There are 5 ways to turn a row about zero (a turn may also mirror it). The second row of each pair is the first, turned, with some noise. The first 50 pairs use one turn. New pairs use 2 turns, one after the other, and a turn may come again.
Known pairs, each followed by its turns in order:
[-33  -8 -56 -26  35  21 -55 -15 -18]
[-18  23  30  -3  29  35  46  65 -21] => q_849

[ -2  18  -5  33  18  24 -35 -18  12]
[  4 -40  15  10 -21 -22 -12   0 -28] => q_119

[ 47  28 -15   4 -57  39  -3 -37 -49]
[ 15 -19 -26 -20  55  35 -18 -52 -54] => q_250

[-35  17 -41   2 -25  52  37 -35 -45]
[  1   8 -93   8   7  -5 -40 -40 -23] => q_250

[  9  24  -3 -27  15   7  50 -46 -20]
[ 44   3 -45  39  17  29 -15  14  -8] => q_250

[ 52 -39 -55  37  35  37 -42   3  51]
[-82  38   7 -19  66  11  47  33  13] => q_250

[-31  50 -18   8  46  -5 -19  43  28]
[ 42 -42 -23 -43 -31  30   3  19 -38] => q_119

[-48  14 -27   6 -42   3  33  -4   0]
[ 33 -10  34  15 -14  28 -46  14 -17] => q_849

[ 21  40  49  18  60 -23  19 -11   2]
[-28  -6 -37 -41  20  24  45 -27 -41] => q_515

[-29   7  -9  41 -22 -56  36 -37 -25]
[ 65 -26   3 -34 -29  -6 -44  36  15] => q_849

[ -3  -7 -11 -15  26   7 -22  30 -45]
[17 17  5 10 24 -5 45 22 31] => q_515

[ -2  44   6   2  15 -45 -32 -46 -26]
[-40 -49 -33  -7  17 -38   5  -9 -15] => q_351

[ 22   0  59 -18  30  48  -4 -29  36]
[-18  10  39   7 -15  -5  86  -6  24] => q_351

[ 50  14  22 -29  57   5  41  26  18]
[  8  -6 -22   5 -59  19  42  -7  61] => q_351

[  2 -13 -59  36 -53  47 -55 -11 -53]
[-44   7 -35 -75  36   2 -31 -51 -52] => q_250

[ 40 -26 -49 -35  56  44 -18  46  34]
[  5  50 -34 -17   0  88  29 -30  46] => q_351

[-49 -31 -59  59  38 -44 -25 -59  18]
[-14 -53 -82  74 -21 -20  12  11 -25] => q_119

[ 11  37  52  50 -45  33  12  37 -51]
[ 16   1  63 -36 -25 -33  30 -79  20] => q_119

[ 24   6  14 -28 -11  54 -57 -48  23]
[ 26  45 -44  15 -23 -49 -21 -53   7] => q_515

[ 14  32 -23 -37  19  39  -5 -45 -33]
[ 19  11 -58 -14  20  62  -9   6  -9] => q_250

[ 11  -6 -55  53 -57  38  15  44 -34]
[-31 -42  45  89   9 -25   5  14  32] => q_515

[ 35 -12 -54  56  26  19 -32 -19  23]
[-59  44 -30 -24   9  35   2  27 -19] => q_351

[ 11 -24   2  -5  43 -36  11 -45 -28]
[  6  16 -18  69  17  27 -14 -19 -14] => q_119

[ 42  31 -36 -40 -10 -44  15  39  20]
[-34  18 -30 -67  32  40 -26  -4 -25] => q_119

[ 43  50 -17 -37  60 -52  10 -50 -16]
[ 69  23 -31  20   7 -41  69  36  36] => q_849

[-49 -60   0  54  50  37  30   9  22]
[-30 -41 -28 -21 -69 -20  26  58  19] => q_515

[-53 -47  59  33 -14  19 -30 -51  56]
[  0 -22 -89 -40 -42 -26 -69   9  18] => q_515

[ 36  22  31  42  59  31   8  41 -29]
[-47  23  29  49 -19  62  -2  -6 -26] => q_250

[ 35 -50  15  45  54  38   8 -10 -20]
[ 23 -46  36  55  28  15 -18 -23  24] => q_119

[ -7  16  58 -15   6  -5  45 -27  60]
[-32   4 -31 -50 -42  45 -25 -31 -23] => q_515

[ 44 -28 -47  30  16   9  49  57  13]
[-15 -39 -55  33  63  28 -36  -3  31] => q_849

[ 45  58 -48  19 -26  16 -38 -16 -60]
[  2  15  13  81  65 -36  21 -22 -18] => q_515

[-18  55  33 -48  -8 -12  41 -14 -14]
[ 66  47  18  28 -22  -6   5 -37  -2] => q_849

[ 31  27  34  56  12  47 -48  33   2]
[  2 -47 -53  33  16 -18  37 -51  31] => q_515

[ 39  21  14  17  43 -51  50 -26  -4]
[-35 -22 -30   2 -80 -27  -1   5  11] => q_351

[ 31 -21  -8  42   9   0 -12  51 -44]
[-37  36  40  -4 -12   8  -1 -11 -54] => q_250

[  4  52  -3 -43   3  36 -51 -16  31]
[-24  29  23  51  -7 -25  55  -2 -52] => q_849

[ 54  43 -21  32 -37  33 -57 -38 -56]
[-25 -20 -50  27  54   6  43  68 -62] => q_351

[-21 -26 -43   7  -3  40   2  -4   0]
[ 16  20  15 -27  10  42 -10  -6 -34] => q_351

[ 26  22 -21   2 -10 -31  40 -20 -59]
[ 53  39  -4  20  20  10 -30  -8 -52] => q_250

[ 10 -55  25  46  11 -39 -38 -17 -21]
[-21 -16 -11  66 -37   6 -32 -43  30] => q_119

[ 52 -17 -56 -56  26 -49  58 -36  40]
[-51  23 -41  14  92  62  -2  28 -31] => q_119

[-35 -10  -6  24  44   1  46  -6   6]
[-20  28 -21  56 -15 -27 -23  18  12] => q_250

[-59   6  58 -25 -16  -3  35  44 -28]
[-26  14 -13 -20  12  80  -9  27  50] => q_515

[ 24  53  37  -6 -27 -53  46 -31  41]
[ 65 -22   2  35 -34 -64  -7 -39  14] => q_849

[-41 -38  36  12 -10  -6 -23   0  33]
[-29 -27  41 -40 -12   2   1 -25  -9] => q_849

[  1 -17  34 -13  34   6 -31 -16  32]
[-39   7  25   0   9   3  34 -22  32] => q_351

[ 13 -47 -32  15  25  19  -2 -49 -51]
[-12  11 -28 -27 -26  34  16  62  35] => q_849

[ 19  30  -7   5  35 -20 -21  25  23]
[-20  10 -44 -25   4  -5   7   1  41] => q_351

[  3 -55 -43  38 -26  11 -14  16  -5]
[-21 -43 -27   7  18 -40 -27 -12  47] => q_119

New pairs, each followed by its turns in order:
[  1  -1   9 -46  50  37  -7   9 -36]
[  8  16 -54  55  -2  30  -1 -29  20] => q_849 q_250

[  6 -34  39   5 -53  47  11  49  40]
[ 21  -4 -13 -51 -52  57 -43 -23  16] => q_119 q_515

[ 19  59 -50  27 -31 -36 -34 -21 -40]
[ 14  60  64 -32 -33  11  25 -28 -42] => q_849 q_250

[ 49  36  14  25  14 -51 -29   8  33]
[ -1  51  -4   0  -3 -51   2 -16  61] => q_351 q_250

[ 52 -46  38 -29 -26  17   6   5 -47]
[-53 -61 -28  12 -14 -29   6  -2  43] => q_351 q_515

[-47 -58  17  40 -18 -57 -44  24  30]
[ 52 -43  58 -24 -50 -35   0  15  31] => q_250 q_250

[-29  11 -19 -43  28   0  35 -48  40]
[ 59 -34 -32  23  38  -4   3  29 -24] => q_515 q_351

[-23 -29  15 -50  47 -26  -6  33 -51]
[  8   6  36 -58  31  48   8  32 -10] => q_515 q_119

[ 15  -4  28  29  13   1 -12  58  52]
[-45   5   7  36  45 -16  -4  35  46] => q_515 q_119

[ 37 -41 -59  12 -31  16  39  60  -1]
[ -5 -68 -23 -32 -57 -30 -28  10 -29] => q_250 q_351

[-47 -38   7 -33 -26  53 -37   6 -35]
[ 35   8 -42 -55   1 -56  11   6 -34] => q_250 q_250

[-20  30 -48 -47  44 -23  59 -26 -29]
[ 74 -64  -4 -22  -5 -16   7  51  28] => q_515 q_351

[-32 -16  59 -27  32  20  16 -44   8]
[-50 -52 -11  28   2  30  19 -44  19] => q_119 q_515

[ 46  -6 -11  -7 -19 -53  -3  17 -57]
[ 31  -9  17   5 -13  70 -11  -4 -44] => q_250 q_250

[-19 -57 -15  18  34 -40  52 -54   6]
[ 22 -61 -17 -56 -21 -19 -49 -26 -12] => q_351 q_250

[ 30 -15 -31  36  12  47  39  60  49]
[  1  25 -16  71 -18 -31 -70 -12  30] => q_250 q_250

[-33  57 -49  47  -3  -4  -8  54  36]
[ 42  48  -5 -39  -6  43  63   2  32] => q_351 q_250

[ 38 -44  -4  -8  55  43 -21 -26  -5]
[-55   7  21  -1  32  25   5  41  54] => q_119 q_351

[-20  14  54  52 -14   8  45   9 -33]
[-43  15 -51  -1 -39 -39  -2  10  32] => q_515 q_250

[ 47   1  17 -14  23  -5 -18  42 -20]
[-11   8  32  27  33  52  23  23 -17] => q_515 q_119

[ 56 -57 -11  27 -54 -37 -52 -26 -41]
[ 27  14 -16  -7  59 -40 -52 -73  46] => q_849 q_351

[ 56  50  39 -14 -16  46 -50  15 -59]
[-42 -60  51 -21 -51  -5  65  30  12] => q_351 q_515

[-26 -26   9  -4  34 -47  40 -28   6]
[-44   2  37   0  37  34 -17  27  22] => q_849 q_119

[-30 -55   5  39 -29 -26  60  20  -7]
[ 41 -25 -40  13  46  -2 -24 -43  42] => q_351 q_515

[ 34  52 -34  45  45 -50 -44  19  18]
[ 23 -11 -64   6  46  58 -34 -43  19] => q_849 q_119

[  5  52 -45  24 -49  30  55  -4  35]
[ 63  24  20 -21  23  41   7 -14  74] => q_119 q_849

[  7 -60  -7 -53  -5 -44  31  24  29]
[-55  43  37 -12 -11 -31  36 -30  50] => q_849 q_351

[ 39  24 -15 -51  30 -24   3  -7  57]
[-13  25  43  69  28 -26 -26  24  11] => q_849 q_250

[ 58  43 -31 -34 -43 -31 -18  30  -4]
[ 40 -32 -28 -48  41 -46  11  20 -31] => q_849 q_849

[-23   1  34 -27  15  55 -13 -47 -11]
[-25 -47  -3  -7  49  24  17 -38  17] => q_119 q_515

[ 37  54  44  23 -38 -14  27   5 -50]
[ -2  -5  64  66  -1 -27 -32 -35 -10] => q_250 q_119

[ 46 -22 -39  14  20  56   9  35  -3]
[-51  16  -1  13 -13  22  71 -17  26] => q_515 q_119

[ 27   1   2  49  -6 -38  31   2  29]
[-35 -30  12 -15  17 -14   1  37  43] => q_849 q_849

[ 46  -3   4  55   2  57  32  15 -59]
[-20  42 -66 -57  21 -13  11 -47  14] => q_849 q_250

[ 20   8 -43  -5 -43 -29 -23 -40  19]
[  9 -38  -9 -48  26  -7 -47 -22 -17] => q_119 q_351

[-46  33   6 -22   6  43  -5  15 -45]
[ 49   8  47   8  39  35  26  -7 -26] => q_119 q_250

[ -6   5 -36  27  25 -52   7 -45  39]
[ 23  -6  13 -43   0  44 -50  24 -36] => q_119 q_351

[ 36  45 -54  46  -2 -32  29 -34  -6]
[  1  35 -50   2  -5  -4 -60  49 -36] => q_119 q_250

[ 54 -20   5 -22  19  19  53 -43 -21]
[-10   5  -3   5 -48  27 -83  -5  -4] => q_351 q_849

[-51 -13  37 -33  36  16   6 -52 -26]
[ 42  22  27  57  -1  57  24  -4 -25] => q_515 q_515

[-16 -37  47  12 -52  34 -15  27  53]
[  5 -25   5  15 -10 -81 -18  63   0] => q_250 q_250

[  3  18 -14  30 -33  25  12 -10  -8]
[ 27   6  -5 -36   4   4 -14 -36   1] => q_351 q_119

[-59   7  26  -2  46 -34 -42 -35  30]
[-24  49 -18  49  54   0 -15  46  18] => q_515 q_849

[ 58   4  57 -35  -9  24  40  34  44]
[  0   1  58  28 -99  10  28  -9  -1] => q_515 q_849

[-22 -46  -4  -9 -43 -51  10  45  35]
[ 39  -2  -6 -27 -20 -21 -18 -45  66] => q_515 q_515

[  6 -43   6 -15   7 -33 -31  51 -11]
[ 23  46  15  -8  -8 -16 -30 -45  20] => q_250 q_849

[-26 -20  34 -38  -3 -16  55  52 -59]
[-43  24   0  -9  15 -44  -2 -84  10] => q_250 q_119

[  2 -14 -44   8  55   3 -32  13  37]
[-52   8   7 -42  -2 -20  23  20 -34] => q_119 q_250

[ 37  -4  51  -5  33  32 -42 -57  56]
[-70  -6  31  -8 -10  35 -65  59 -14] => q_849 q_515

[ -4  -8 -47  55 -48 -27  52  52 -47]
[ 74  31 -24 -50 -45 -53  14  41 -18] => q_250 q_849

[ 26  43  -9 -13  29  19  59 -35  28]
[-29  50 -25 -45 -23  24  14  49   6] => q_250 q_351

[-32   0 -19   0 -30 -13  45 -37 -44]
[ 28 -12   6  23  -1  -6 -12 -69  32] => q_849 q_515

[-17  -1 -17  18  24   1  54 -11  18]
[ 17 -30  -2  15  45  19  20  -3  22] => q_119 q_119

[ 58 -25 -30 -17   9 -10  33 -17  12]
[  3 -10  -8 -31  13  49  52   6 -27] => q_119 q_849

[ 16 -41   6 -32  60  -1  26  34  35]
[ 12  58  22   9   9 -43  49   0 -29] => q_351 q_351

[ 32 -60  28  41 -38  -8 -22  44  33]
[ 35  -6   8 -74 -28 -39 -49  -7  13] => q_515 q_515

[ 35 -55 -47   8   2  53   8   3  13]
[ -5  31 -29  35 -29  35 -12 -18 -60] => q_351 q_849

[-19  36  30  44 -28 -33  20 -26  21]
[ 29  26 -13  16  -4 -46  31  51  33] => q_515 q_515

[-57 -33  40 -51  30   3  32 -40  -4]
[-35  61  46  62 -16  -2  23  -4  35] => q_351 q_119

